Every row belongs to one group in each of 4 separate groupings. Each group adds its own fixed numbers to the row, and there is some noise. The rows also spread widely along 15 directions, which tell nothing about the answers.
In the rows, 128 means zero.
Known rows, each followed by its group in each grouping:
[ 94  93 109 193 119 140 149 131 105 171 120 136  90 134 119 112  84 110
 123  99 111  92 144 141 153 111] => q_517 J Q Bofo
[145  87 133 167 124 134 131 124 122 128 130 135 118 125  80 132 130 109
 124 124 112 143 133 170 189 189] => q_517 V G kas
[189 150 145  79 147 129 181 179 114 139 170 133 130 102 131 167 102 185
 146 112 124 125 136 154 113 117] => q_101 L K Nir
[129 137  98 100  87  97 150 163 100 137  95 110 120 183 147 125 135 127
 111 127 144 132 111 140 144 146] => q_563 P Q kas
[136 164  93 133 119  88  88  75  76 118 130 122 114 101 126 139 102 120
 125 149 133 151 122 109 135 102] => q_57 F U Bofo
[111 154 123 121 151 169  94 149 209 146 129 144 143 165 138 181 140 101
 122 108 152  81 152 107  75 122] => q_57 V K gizil
[ 74 142 122 141 148 165 129 133 144 147 103 150 166 157 160 160 112  86
 148  63 229 110 147 144 114 162] => q_101 J Y kam
[148 126 163 211 124 174 101 112 156  51 174 131 134 120 130 204 150  90
 152 104 140 148 146 101 106 155] => q_563 H U tof
[ 83 152 125 114  77  67 166 135 157 143 108 159 149 115  99 124  93  58
 113 171 158 150 151 207 112 104] => q_101 F Y tof
[152 140 126 117 120 114 169 155 116 157 117 134 127 136 128  93 112 150
 120 136 112 129 118 151 129 120] => q_517 H G kam
[137 157 127 124  70 112 156 141 156 102 138 130 139 132 136 165 168 142
 139 126 125 133 163 151  69  95] => q_517 L N Nir
[154 165 140 132  88  58 156 143 166 107  99 120 186  99 180  90 174 125
  91 165  96 133 152 120 108 125] => q_57 P N gizil
[ 79 123 115 149  69  90 171 162 116 139  94 131  97 153 120  99 110  33
  90 130 132 121  75 148 191  93] => q_563 H U Bofo
[138 115 104 135 126 119  98 120 128 175 103 150 120 177  99 139 118 145
 162 124 141 139 146 125  85 134] => q_101 L K gizil
[152 126 178 149 127  91 155 189 115 132 137 130 128 152 162 128 108  94
 121 122  84 135 113 100 173 187] => q_517 P U tof
[120 119 126 131 146 141 111 102  99 134 142 139  99 118  90 145 108 129
 158  91 144 131 100 132 128 111] => q_101 L K tof
[120 122 146 151 142 145 119 131 104 133 113 140 133 128 154 100 149 130
 143  77 145 101  70  84 156 132] => q_57 P Y Nir
[116 146 151 155 159 194 137  90 131  70 173 116 151  62 150 163 148 143
 143  80 155 125 158 112 109 110] => q_101 L G Bofo
[ 81 152 143 102 140 225 112 120 155  82 139 125 130 187 138 133 194  94
 109 114 154 125  87  97 146 152] => q_517 H Y Nir
[127 115 131 149 122 153 123 145 106 152 106 131 113 179 135 114 133 149
 154 100 128 126 121  97 113 141] => q_563 L G Bofo
[138 154 113 165 140 144 134 141 152 114 147 117 125 105 113 173 113  61
 105 148 128 111 104 114 157  95] => q_563 J U Nir
[150 192  79 108  80  32 199 198  95 140 119  91 111  99 164 183  73  60
  57 130 130 101 117 159 169  83] => q_101 L U tof
[154 156 131  89 122 144 162 132  90 126 147 129 122 124 146 139 106 159
 139 136 148 156 106 124 124 123] => q_57 V Y tof
[194 145 137  93 153 170 168 195 152 135 134 109 137 165 137 143 134 134
 101 155  97 128 107 133 160 169] => q_563 J G kam
[ 77 111 125 123 131 169 147 113 130 110 144 130 106 111 123 137 117 127
 119  83 144 104 144 171 137 111] => q_101 F K kam
[151 131 161 207 169 191 144 153 116 132 169 157 110 144 153 153  72  67
 125 149 140 139 112  56 133 152] => q_563 H N gizil
[ 76 137 166  73 161 188 156 178 133 139 146 142 129 171 165 129 116 127
 127  78 155 104 127 129 130 165] => q_101 P N Nir
[145 126  72 179 123  83  70  98 113 141  99 108 119 150 106 152 119  97
 118 130 115 123 136 110 148 113] => q_101 H Y Bofo
[122 126 161 113 153 124 103 124 168 125 135 133 143 145  95 111 165 133
 159 120  82 127 112 109 108 114] => q_517 J K kas
[101 141 118 138 188 153 134 107 129 169 129 132 180  93 147 103  89 138
 163 103 190 119 124  98 133  86] => q_101 P U Bofo
[111 140 115 144 115 111 159 125 133  95 136 102 125 104 145 134 110  75
  87 166 115 135 129 121 184  96] => q_563 F K Bofo
[101 118  79 101 178 156  84  87 107 126 115  86 124 159 116 153 131 106
 120  84 162 124 102 120 218 152] => q_101 J K Bofo
[ 62 157  93 189  76 119 165 115  51 142 102 151  86 100 163  67  69 118
  85 124 162 113 159 135  87 103] => q_563 H U kas
[159 145 140 112 152 120  75 141 118 156  97 126 138 156 131 102 175 178
 152  71 115 100 101  89  97 152] => q_563 L U Bofo
[143 155 135 135 159 162 125 107 117 105 146 126 134 105 156 144 127 126
 125 116 150 135  98  82 145 140] => q_57 V K tof
[140 159  97  76 101 161  99  74 115 101 132 136 111 187  84 142 137 144
 152 231 135 222 146 149  77 140] => q_563 J Y kam
[122 135 144 162 132 118 113 142 199 122 142 143 163 121 116 142 138  95
 144 129 104  95 140 107  74  68] => q_57 H N kas
[189 206 162 131 142 148 142 118 134  87 176 129 148  92 148 147 144 167
 140 160  93 159 129  78  51 102] => q_517 J G tof
[140 149 131 108 143 138 140 136 121 103 148 106 142 125 151 167 130 125
 130 105 150 131 108 120 147 122] => q_101 P Y tof
[126 102 132 111 141 113 125 148 110 165 118 123 107 165 103 105 100 117
 134 156  88 142 130 118 151 144] => q_563 L U gizil

New rows. What belongs after each?
[168 142 143  65 135  98 121 140  78  96 145  92 108 145 114 146 152 163
 141 110  70 152  95 107 140 134] => q_101 L G kas
[140  86 103 135  99 165 153 118 105  81 173 112  70 133  78 191 123 122
 130 108 121 143 108 179 188 102] => q_101 H K Nir
[ 88 139 176 137 138 129 145 160 141 110 127 141 134 108 155 110 127  88
 110  90 128  94 127 135 120 136] => q_563 H Y kam
[148 124 115 154 140 112 127 127  94 147 111 122 122 132 134 128 112 127
 142 119 112 129 105  86 132 116] => q_101 L Q kam
[172 127 124 101 149  63 116 154 144 132 134 108 152 110  83 179 130  96
 131 111 110 119 117 167 167 130] => q_101 L N kas
[196 165  82 125 108 107 101 128 101 104 113  93 133 160 149 177 165 130
 104 132 135 130  92  95 158 140] => q_57 F Y kas
[139 166 156  83 146 150  93 121  64 121 128 154 104 189 143 132 132 145
 145 103 147 175 104 102 115 220] => q_101 J K Bofo
[134 103  74 120 109  95  92 142 102 166  74 115 103 205 115 135 117 121
 114 101 124 112 127 152 164 173] => q_57 H G kam
[132 156 124  67 120  85 138 109 112  87 137  97 144 125 104 122 137 107
 115 187  87 191 117 138 160 128] => q_101 J U kas
[ 74 102 166 180 164 227 195 135 124 139 158 145 138 103 175  89 108 124
 149  82 171 101 106  96 162  96] => q_517 P Y Bofo
[140 154 117 126  79 150 161 146 172  91 149 137 140  91 113 205 162  83
 110 119 174 110 136 213 130  99] => q_57 L Y Bofo
[ 66 159 125  73 148 126 102 144  95 145 119 132 100 167 129 126 109  98
 111  71 147  98  94 121 136 134] => q_101 H U Nir
[128 134 138  99 129 151 117 139 128  92 142 109 131 180 130 174 151 126
 146 107 146 145 118 117 134 153] => q_563 F G kas
[124 127 121 133 124 133 141 117 143 113 138 110 156 122 136 136 140 138
 156 117 138 141 131 117 133  86] => q_101 P U Bofo
[128 114 116 189  84 124 138 126 151 128  80 135 141 163 129 113 167  88
 129 119 128 140 104 117 131 135] => q_101 J N kam
[114 112 148 129 156 159 163 156 105 162 152 138 107 149 126 104  85 113
 135 112 117 121  96 121 169 114] => q_517 H N Bofo
[ 82 145 123 113 130 130  76 133 130 134 111 136 102 168 115 168 127  99
 116  63 155  88 147 163  98 176] => q_563 J Q tof
[146 153 140  64 172  88  80 152 156 169 108 119 151 148 119 106 154 184
 165  99  93  95 118 100  74  93] => q_563 L K Bofo
[145 140  90 148 149  92 106 104 123 139 124  98 143 104 122 132 115 124
 109 142 110 115 137 110 172 116] => q_517 F U Nir
[108 113 115 159 108 160 158 130 116 120 127 130 131 128 147 143 114  97
 120 144 148 133 147 131 166 140] => q_57 L Y Nir
[ 84 116 140  86 158 102 112 104 182 155 129 129 178 128  79 100 113 133
 190 148 100 150 158 138  96  65] => q_101 J U Bofo
[147 116  87 119 122 129 138 155 106 162 105 108 106 169 139 141 105 169
 125 102 121 103 160 153 120 143] => q_563 J Q kam
[ 83  98 122 109 132 140 132 127 167 102 132  87 154 146 143 178 141 123
 129  75 134 107 206 165 136 138] => q_101 J Y gizil
[126 117 142 132 136 153  90 125 142 142 119 145 131 179 120 130 156 155
 161  84 129 121 135 121 100 166] => q_517 F U kam
[130 145 159 136 116  89  92  99  94  86 129 144 117  81 133 125 160 129
 126  68 124 118 102 135 136 148] => q_57 F K Bofo
[113  92 145 160 161 156  93 106 152 123 147 135 130 149 103 130 123 115
 144 131 100 136 165 126 153 161] => q_517 H K Bofo
[ 79 129 181 125  97 129 141 163 138 140 126 185 105 116 108 127 135 116
 143  47 161  89 133 203  74 134] => q_563 V Y Bofo
[130 142 139 126 106  99 169 141 135 131 131 148 150 117 147 111  95 123
 129 160 126 150 147 141 112 115] => q_57 H K tof
[ 96 156  86  59  96  58 146 141  79 177  94 136 113 156 126 106  79 139
 134 125 153 133 123 168 113 100] => q_57 J K kas
[ 85 154 116 117 159 150  89  91 138  88 114 106 163 136 141 154 156  80
 103  98 178 128 123 108 177 176] => q_101 F G Nir
[133 156 132 129  98 142 149 154 159  96 128 118 143 118 149 160 189 144
 111  76 135  92 150 157 109 137] => q_517 L G Nir
[114 118 125 136 109 125 176 160 125 134 110 115 138 140 178 101 126 151
 106  86 121 106 164 139 143 137] => q_101 H K Bofo
[107 150 127 107 105  76  91 125 101 152 109 159  94 146  93 134 110 116
 121  89 137 115 133 182  86 157] => q_101 F N tof
[ 99 104 122 137 162 156 113  93 128 110 123  91 156 149 145 116 152 131
 145 109 134 141 120  78 194 148] => q_517 P G Nir
[112 108 116 157 116  78 114  79 119 111 109 112 156 117 103 140 130 102
 176 105 142 168 125 127 153 101] => q_101 J G Bofo
[165 127 109 120 196 125 139 116  93 155 150  95 139  86 141 113  81 163
 104 137 109 114 154 125 179 129] => q_517 H Y gizil
[124  91 134 179 134 134 105 123 122 137 126 139 107 141  95 129 109 110
 134 102 104 114 132 134 136 143] => q_101 H Y tof
[122 130 129 130 114 138 118 124 144  92 171 102  92 153 117 175 119 129
 114 151  49 131 200 140  96 126] => q_517 J N tof
[146 106 124 103  99 138 113  89  96 119 117 157 123 129  76 121 168 148
 149  91 186 152  89 209 149 164] => q_57 H Y gizil
[ 84 151 120  34 146 149 161 137  92 103 153  65 102 171 188 132 119 154
 110 129  87 133 146  90 144 109] => q_517 L N kam
[148 148  88 115  70 107 144 109  96 101 120 102 121 148 140 153 152 141
 119 161 131 172 161 156 138 133] => q_517 L Y Bofo
[ 97 166 183 153  98 172 132 132 165  73 152 165 126 143 139 157 185  57
 134 123 147 147  99 104  97 131] => q_517 L K Bofo
[134 138 112 131 154 158 156 127 143 150 125 120 160 110 118 105 138 123
 116 152 137 118 111 119 155 109] => q_517 L Q kas
[127 184 131 141 136 124  78 116 122 123 138 154 100 106 112 154 120  91
 108 114 121 102 107 121  88 128] => q_57 J U tof
[ 93 151 106 222 121 112 137  85  98 101 133 137 127  41 129 148  93  50
 109 130 167 123 137 118 132  82] => q_101 L Y kas
[111 125 123 109 121 112 133 129  84 124 105 112 134 161 185 108 127 176
 125  70 137 133 174 127 135 181] => q_101 H K Bofo
[155 111  93 182 105  67 166  92  67 124 119  97 136  89 143 121  84 148
 152 151 118 173 145  95 150  83] => q_101 V Y kas
[184 138 153 176 162 112 141 119 160  94 178 120 152  47 121 134 113 111
 105 187  48 136 169 128 137 115] => q_517 H N kam
[ 65  81 110 183 145 156 116 108 110 167 118 137 103 160 135  94  82 132
 142  92 125 103 173 115 143 129] => q_517 H K Bofo
[109 114 149 157  98  83 155 114 121 105 144 140 125  82 112 123 125  99
 150 115 121 141 110 153 150  91] => q_517 P N Nir
[138 150 132 117 110 132 200 128 111  88 153  93 156  93 187 117 115 167
 133 156 133 166 147 106 128  92] => q_563 P U tof
[158 117 118  56 133  79 120 132  96 114 149  89  97 138 103 179 114 162
 150 108  78 141 128 152 139 107] => q_101 V Y kam
[174 153  95 123  84 114 122  94 100 116 106 123 111 157  74 139 170 107
 134 144 149 180  37 142 165 127] => q_517 J G tof
[ 90 138 134 120 144 156 118 119 152 100 156 137 113 125 106 160 119  73
 125 148 147 135 111 132 146 113] => q_563 P K Nir
[107  97 120 122 150 168 127  99 149  95 148  87 151 134 129 155 144  96
 138 141 124 148 131  99 190 118] => q_57 L U gizil
[111 114 149 131 116  99 126 138 114 124 117 130 128 146 133 109 124 140
 139 118 111 129 156 129 110 147] => q_563 F Y kas
[ 83 121 179 111 136 103 107 136 127 142 126 165 124 155 105  85 113 111
 155 144  87 146 133 123 101 145] => q_101 P Y Nir
[120 132 134 146 108 125 168  91  98 125 105 143 134  89 129  40 118 123
 117 196 103 181 101 111 149 124] => q_57 V G kam
[101 152 111 145 143 127  72  65 133  98 135 125 139 123 108 161 125  93
 149 150 143 167 136  80 113 116] => q_101 V U Nir
[131 148 123  47 148 119  85 143 140 138 114  93 139 202 144 123 168 192
 131  91  95 103 151 118  95 148] => q_517 H Y tof
[ 82  69 123 147 137 117 131 129 182 170 114 108 161 148 106 112 132 154
 193  83 101  94 167 122 114  48] => q_517 L G Bofo
[114  92 145 114 115 116 124 141 108 146  98 143 128 178  85 106 145  92
 164 115 131 151  60 129 179 154] => q_57 L G kas
[152 117 162 169  90 142 219 197 136 140 147 156 103 129 142 144 103  95
 109 114 125 124 112 161 160 149] => q_517 V K tof
[104 118  89 133 104  65 147 168  95 172  85 127 119 149 125 137  73  75
  82 130 138 112 186 197 173 189] => q_101 L Y kas
[186 100 134 199 102 150 124 135 110 121 128 140 101  99 126 103 161 183
 106  89  71  84 146 154 124 150] => q_57 H Y Bofo
[132 152 175 196 122 156 122  99 127  96 136 182 144  87 120 112 152  97
 125 142 141 155 140 140 111 195] => q_517 J Y Nir
[190 176 112  93 126 106 178 138 111 121 131 104 136  95 146 119 125 139
 106 175 120 156  76 113 146  90] => q_563 V N kam
[134 127 131  99 144 109 126 126  96 154 127 134 115 118 113 109 114 193
 158  80 122 119 122 131  95 108] => q_101 V K kas
[ 98 179 130 102 177 152 108 137 113 148 111 142 148 134 179 130 112  95
 102 112 171  99 123  95 123 178] => q_57 L Q kam
[122 117 134  97 165 176 140 100  76  92 174  99 117 109 145 139 121 198
 157  57 136 128 126 115 139 112] => q_101 H N Nir
[152 114 120 145 102 173 146 126 161 147  95 138 149 153 119  79 188 145
 128 132 132 129  86 123 143 122] => q_57 V N Bofo
[111 132 107 121 180 152 123 104  78 118 134  82 130 130 165 134  98 134
 120 111 123 129 131  71 184 141] => q_101 J Y Nir
[110 134  86 139 158 118 128  93 102 154  98 106 130  37 106  78 132 122
  74  79 152  64 102 183 203 119] => q_517 L Y tof
[155 110 152 161 164 166 151 141 135 122 177 126 132 100 121 144  93 148
 152 146 100 119 149 105 117  92] => q_563 F Y kas
[117 130 110 166 126 110 120 119 125 102 130  94 113 103 122 162 115  89
 112 119 110 112 144 119 145 106] => q_563 L G tof
[ 64 104 133 155 153 168 120 110 128 153 142 144 115 108  95  98  96 112
 165 114 119  98 113  98 109  50] => q_57 L U kas
[138 164 110  91 155  88  98 119 118 107 117 102 139 142 139 165 131  85
 117 145 124 151 105  92 161 145] => q_101 L K kam
[171 180 130 129 131 124  90 108 112 119 138 154 129 102 124 138 147 138
 134 145 136 135  99 115  93 117] => q_57 P Y Bofo
[155 158 113 153 109 134 158 142 106 120 135 130 116 112 142 156 112  89
  97 155 151 140 131 142 146 138] => q_563 L N Bofo
[131 121 133 132  62  73 177 132 157  89 108 100 184 147 157 132 165 149
 168 143 102 173 172 118  99  90] => q_101 J Y Nir
[147 155 123 163 117 155 118 122 142 146 120 155 141 162 121 155 147 131
 167  95 176 128  98 109  74 118] => q_517 J Q tof
[129 126  71 147 113 133 107 104 131 131 129 107 120 150 110 170 112 121
 149 140 126 129 130 107 130  72] => q_57 J U Nir
[125 117 101 119 179 152 154 116  67 141 141  76 113 110 153 108  67 152
 125 144 114 130 125  78 184 100] => q_563 L Y tof
[104 143 143 122 117 112 136 139 121 118 154 125  98 104 128 144 107 129
 123  97  88 109 151 135  98  88] => q_101 V U Bofo
[ 78 102 117 140 110 116 159  96  84 165 116 153 109  92 100  57  65 175
 152 147 124 139 183 179  93  93] => q_563 J Y Nir
[123 117 153 170 133 115 130 147 165 133 147 139 121 102  99 142 100  75
 133 140  71  98 125 127 121  79] => q_57 J Y tof
[ 75 118 104 140  90  91  86  65 170 107 125 140 113 116  62 158 147  84
 135 136 134 142 167 188 101  98] => q_517 V K gizil
[101 137  89  83 138 123 115  98  91 127 143 103 114 151 131 164  92 135
 144 126 160 154 144 127 134 111] => q_101 P U gizil
[108 120 144 149 128 111 120 118  82 143 105 148 133 154 146  94 113 126
 149  84 151 147 123 112 133 163] => q_101 H N Bofo
[156 144 148 118 137  97 138 137 143  98 150 111 165  87 130 164 164 143
 150  71 146 113 105 148 139 108] => q_517 P G kas
[ 97 101 131 151 112 126 134 124 105 130 122 127 125 145 148  93 108 133
 137 124 102 135 156 111 143 129] => q_57 H U Bofo
[137 158  60 129 111  93 122 148 114 138  80  76 131 181 158 119 149 102
  74 122 115 101  88  72 166 103] => q_101 H U kas
[149 166 175 182 161 148  81 164 164 134 173 180  98 138  91 182 110  69
 151 119  89  88  85  64  45  71] => q_101 H Y Nir
[127 180 145 150 115  89 109 121 116 102 138 150 130 107 141 145 131  92
 116 146 129 138 138 123  93 143] => q_517 P Y kas
[117  87 115 130 158 136 117  91 156 127 116 107 175 140 113 114 134 136
 159 124 133 149 152 131 155 132] => q_101 H N kam
[135 154 114 126 152  85  78  65  85 148 121 134 117 120  85  90  96 126
 132 184  91 176 126 114 125 145] => q_517 J N tof
[130 142 120  97 141 104  91 132 131 168  99 143 129 152 106  78 119 152
 122 172  96 134 149 146  93 157] => q_563 P U kam
[151  88 115 202 126 147  91 102 132 135 125 132  99 144  99 143 134 139
 145 127  88 126 152 114 122 139] => q_517 V Y kam
[137 136 150 113 140 126 123 148 131 146 144 145 141 161 135 165  98 136
 183 111 137 135 133 114  83 119] => q_57 J Y tof
[172 156 101  28 100  35 139 128  81 164  96 106 123 151 102  84 130 196
 139 165  72 171  98 135 116  85] => q_101 V Q Bofo
[109  53 106 158 158 151 116  92 185 149 138 119 177 107  72 145 104 149
 174 115 146 129 209 199 153 132] => q_101 P U tof
[107 144 153 157 107  90 140 146 133 116  76 127 173 131 183  83 174  98
  99  72 136 107 120 108 143 167] => q_101 H Q Bofo
[159 171 143 113 130 131 172 187 109  84 147 102 137 139 174 170 134  68
  84 117 151 131  75 106 197 163] => q_563 H U kas
[ 90 130 101 148 127 130 134 107 111 104 141 104 105 124 138 160  99  79
  91 122 132 119 148 121 151 108] => q_101 H Q gizil
